All groups share one centre, and each spreads out both ways along 9 directions, with some noise.
Some rows, each with its group after it:
[  5 -27  27   5  18  21  58  15   9  24   2 -57   0  12] => J951
[ 20  19   5   8 -54 -43  -5  42   0   0  50  13 -28  -1] => J593
[ 28 -12  24 -24  -2 -10 -12 -12 -32   0 -13 -41 -18  10] => J593
[-37  15 -27 -22 -13   8 -23 -14 -33  27  35 -56   1  22] => J951
[  4 -31   6 -43   6  29  29  11 -22  16  46 -33 -14  34] => J471
[ 21 -25   1 -46  28  22  14 -12 -13   8 -25 -25  -9   8] => J951
[  4 -33 -20  -1  26  41  29 -12   4  26 -22   4  13  -3] => J880
[ 23 -18  38  13  -2 -32   2 -31 -27  -6   8 -40  -6  22] => J593
[-43   9  37   0   7  33   0 -23   9 -15 -24 -50  11  10] => J951
[-15  34 -22  27   4 -43  11  -9  37 -35  33  31  24  26] => J165
[ -3 -20  55  -8  22  31  37  21 -16  14  22 -59 -29  13] => J951
[ -1  -4  43  20 -14 -23 -16  44   4  19   2 -13  43  20] => J880
[-15  -8   8  15 -38 -18   8 -20  -3  17   8 -45   8   8] => J471
[ 21  19   7 -45  17   0 -18  -2  -8 -20 -10  -6  -8  24] => J471
[-25 -17  63  16  13  20  -3  59 -20  10  -6 -22  18 -23] => J951
[  4 -19  10  15  26  24  26 -18   1  -1 -13  -9 -14 -15] => J471
[ -2  10 -14  32  32 -24  -1  -1  -5  -3  49  25  18  31] => J165
[  7 -16  18 -31 -20  -5 -15   1   5  23 -14 -31  67  58] => J880
[-36  28 -25 -11 -13  11  14 -19  13  25  -1 -76 -26 -13] => J880
[-13  14  -1 -28 -20  -1  -3   4  -2   3  40 -25   0  40] => J471
[ -6  17  14 -37  -1   2 -37  28  -2 -26  -8  25  23  17] => J165
[-26  30 -12 -28  15  27  15  22  50   7 -20  -5  18   9] => J593
[-48   7 -24  11  -8  30  -7   6 -10  18   5  -4  -8 -42] => J880
[ 17   6   3   9   9 -21  10  35   2   3  64  20  -1  44] => J165
[-10  -1   7 -36 -67  11 -18   5  -9  -5  11 -13 -22  -5] => J165
[-12   2 -21  -9   5 -25 -28 -63 -30 -11  -2 -42   6   9] => J880
[-20 -13   6  29 -26   2  -8  32   4   9   5  27  26 -20] => J880
[ -3 -11  15  11 -61 -22   8   9  24  22   6 -31  38  28] => J880
[-10   8  32  -1 -20 -16 -54  27 -33 -28  12  28   6  -2] => J951
[ 12 -15  56   2 -45   0  34 -10  18 -20  28 -18 -22  45] => J471
[  9  12  -4 -29  14  13 -23  35   9  22 -14  21  37  29] => J165
[-34  13  26  -5 -29 -28 -50  29 -36 -16  27 -20  28   7] => J165
[-39   0 -35   2   9  11 -31 -29 -33  11  21  -7   8  -1] => J165
[ 26  40  13 -20  31 -10 -16  14   2 -17  15  10 -23  30] => J593
[-27 -21 -49 -34   2  20 -33 -48 -38 -13  20  21  13  12] => J880
[ 32 -18  28  -1 -29 -24  14   1 -20  13  15 -45 -28   8] => J593
[ 32   9  -8 -27 -26 -15   5  22   0   5   4  -6 -33  -8] => J593
[  1   6  28  -3  34  12 -30  18 -22  -7 -38   7   1 -28] => J593
[ 25 -24  29 -37 -14   4  20  20  15 -15 -16   3  17  18] => J471
[-14 -28 -44 -15   5  -7 -35 -21 -38  -1   3  18  56   7] => J951
[ 21 -39  -9  17 -14 -13  18 -22   4 -19  15  56  25  12] => J880
[ -6  18 -29  16 -35 -30  -2 -17  21  20 -15 -21   5 -11] => J951
[-23 -18 -20  32   7 -15  -2 -72 -32   1  38 -29  16  30] => J593
[  9  -1 -44  -4  23 -31  -7  27  -3  18  -7  16  37 -24] => J471
[ 13 -14  20  21 -43 -41 -10   6  -1 -43  19  42  12  -3] => J880
[-26 -28 -36  20   8  -2   4 -61 -34   3  37  -4  15  14] => J593
[ -2  -4   8  26 -65 -28   1  14  14  21  12  -4  16   4] => J165
[  3  32  14 -15  20  17  20  31  30  15  -9 -27 -23   6] => J471
[-14  14  15   8   4 -28  41 -22  12  -9  21 -74 -14  10] => J165
[-20  -3 -24   5 -18 -20 -18 -31 -15 -13  36   5  26  28] => J951
[-13  13  15   0 -20 -14 -36  65 -16   7  27   8  14   0] => J951
[ 20   6  33   0   7 -43  -8  40  15 -12   4   8  45  36] => J165
[ 18 -51 -40 -25 -29 -36  26  -7  -8  10  23 -10  51  18] => J471
[-13  -9 -22  -7  24  10  21 -44 -21   7  47 -34  -4  49] => J593
[ 25 -24  -4  -6 -25 -27  66  20  46  16   3 -21  24  14] => J471

New rows. What belongs after each?
[-15   4  -8   7  27  13   0  43 -10  12  18  17   4 -17] => J471
[  0  17  14 -20  29  10  -3  36  -7  -6   7 -11 -25  -7] => J880
[  5  11   7  25  41 -19  23  -5  -8  39  39 -66  -4  50] => J880
[ 10  22   3  16   2 -53   2 -16  -9 -19  46 -22 -11  36] => J880
[  9 -33  35  12  22 -10  10 -19 -30   1 -29 -52  10 -16] => J165
[  9 -20 -20  -5 -61   3  17 -40  12  15 -14 -19 -14  -6] => J165
[-25  -1   3  -9 -33   5 -33   6 -20  16  -6 -22  16 -10] => J165
[ 23 -18   3 -68 -14  -9   7  51 -11  25  13 -39  22  27] => J471
[ 22  22  -5 -18  -8 -43 -17  52  12   2  -8  10  30  -5] => J471
[ -7 -14 -27  -5  13  27  32 -44   2   4 -29 -21 -27 -36] => J880
[ 23 -18  -8 -35 -24 -35 -12  11  -5 -24  23  29  42  29] => J471
[-31  22 -17 -18 -14  10 -33  22 -17  23  32 -12  11  23] => J165
[-10  15 -51   8  20  -4  -4 -18   2   9  45  27  11  39] => J165
[-20  41  15 -18  21  -9 -10  17  24 -45 -20   3  18   1] => J165
[-13  42 -14 -37 -10   1  22  -5  33 -28  30 -16 -20  30] => J165
[ 21  -8  26 -32 -33  -5  28  -5  18  -9  13 -34  -3  42] => J471
[ 29   8  25   8   7 -34 -19  19 -35 -12  35  -2 -26  11] => J471
[ 15 -16 -35 -24  17  17  17 -55   0   2 -10 -14  -4  18] => J165
[-49  14 -13 -20  35  60  -9  -4  -1  15 -14 -19  -2  -8] => J471
[-31 -25  -7   7 -37  -9  -3  24  -7  20  27  -8  41  -4] => J471
[-30   9  -1  23 -21 -18 -11  39  -1  10  47  -2  28  18] => J951
[ 22  -2  21 -20  31  18   0 -37 -13 -35  -2  15 -26  23] => J471
[-17  17 -40 -26  16  33  37 -19  23   8   1 -29 -41 -11] => J880
[-12 -13 -37  25 -15 -25  31  23   4  35  45 -13  23  -3] => J471
[-13  -4  12 -11  10  -1   1   5 -24  13  20 -44  -2  12] => J165
[-29   4 -22 -17 -41  19   8  58  11  34   9 -10  -2 -36] => J593
[  6  10   0 -20 -26 -27   9   2  11  24  -8 -66   9   9] => J471
[-41  36  11 -41 -27  30  -9  21  29 -26  47  15  12  61] => J471
[  2 -17  11 -24 -24   2  26  44   9  16  16 -23  18  17] => J471
[-13  18  22 -25   6   0 -29  27 -22 -14 -12 -19   3 -11] => J880
[ 29 -15 -41  -6   8 -14  36   7   2  32  32  -7  -9  11] => J951
[ -9   3 -23 -46 -55  -3  -9  19  10  -6  25   7  20  22] => J593
[ 17 -33  51   1   0   0 -16  40 -20   9 -12   0  32   9] => J880
[  7   0   5  -7 -29 -33 -15   7  -6   0  50   3  36  62] => J880
[  3 -17 -33 -10 -27   9 -36  -1 -14  49   2  27  42  32] => J165
[ -8  -9  -8 -21 -13  30  18  -5  25 -18 -46  11  -9 -52] => J880
[ 13 -18  34  -2   8  -2  19   1  -9 -27  36   6  -4  28] => J951
[ -8   0  -6 -15  24  40  25  28 -11  -1  26   9 -47 -25] => J880
[  2  -2 -24 -67  -6  -2 -25  -7 -26  -5  15 -22  20  36] => J471
[  5  -8   7  37  31  16  49 -13  28   3 -17   1 -20 -18] => J471
[-45  23  16 -28  31  53  -8  -2  -1   4 -28 -43   1   1] => J951
[ 43  20 -34 -20 -40 -56  11  25  34  -2  51  33   1  45] => J951
[ -5 -18   7  -8 -12  -5 -23  -7 -36 -30   2   8 -11 -31] => J880
[-10  30 -14 -20  39   1   0 -23  10  23 -11 -60  14  39] => J880
[ 18 -30  56  19  -1  -7  44  36  12  -4  14 -13  -1   6] => J951
[-25 -22  28 -15 -36  16  -4   6  15 -23  -5  22  42  10] => J471
[  6  -5  39  -9 -25 -26 -32  33 -26   1  23 -20  25  32] => J880
[  5  -3   9 -45 -22  15  15  15  14  14  -5 -32   6  26] => J880
[-28   8  -8  33  -3 -16 -13  -4  -7  25  19 -19  33  17] => J880
[ 31 -19  16 -71 -30 -18   1  32 -24  24  16 -65  12  29] => J471
[-21   9  -8  13  30 -17  20 -36 -18 -28  41 -34 -15   8] => J165
[ 17   6   6  22  18 -31 -28   5 -23  -5 -32   7   7 -36] => J471
[-23  13  -4  37 -12   0  20  22  27  35   7 -14  20   1] => J880
[  0 -20  35 -11 -39 -13 -24  26 -48 -12  36 -16 -14 -12] => J880
[ 35  -8  -7 -65 -25 -16 -40  22 -25  13 -42 -18  15  -3] => J951
[ -8  11   6 -20  13   6 -30  50 -26   5  46  13   3  28] => J165
[-13 -12 -20 -27  -3  35  26 -21   4  11 -22 -38 -25 -23] => J880
[ 39 -12 -42 -60 -16 -20 -50 -33 -39  -3 -32   6   6  -1] => J951
[-26  -5  33  25  12  13  -3   4  -4 -10 -32  -7  18 -25] => J951
[-27  10 -23   6  11   3   3 -29  -7 -15  56   0   1  37] => J951
[  2  24   9  -5  19  12 -19  -7 -18 -25  17  13 -45   3] => J951
[ -3 -28  20  30   3 -25   3 -28 -33  -8  -2 -37  10 -15] => J165
[ 16   2 -12  -5  22  13  30  20  21  20  26  14 -11  27] => J165
[ -3 -29  38 -10  24  20  43  -8  13 -17  -6 -25  21  28] => J951
[ -3   5  -8  -2  26 -12 -26   5   2  11 -13   9  53  26] => J165
[-21 -21  28  43 -30  -3   9 -27 -12   2  31 -21  -8   4] => J471
[  1  28 -26  24  10 -17   3 -28  20 -20  20  38 -18  12] => J951
[ 19 -10  87 -11  -5  -4  -1  34  -3 -41  -5   1  -5  12] => J951
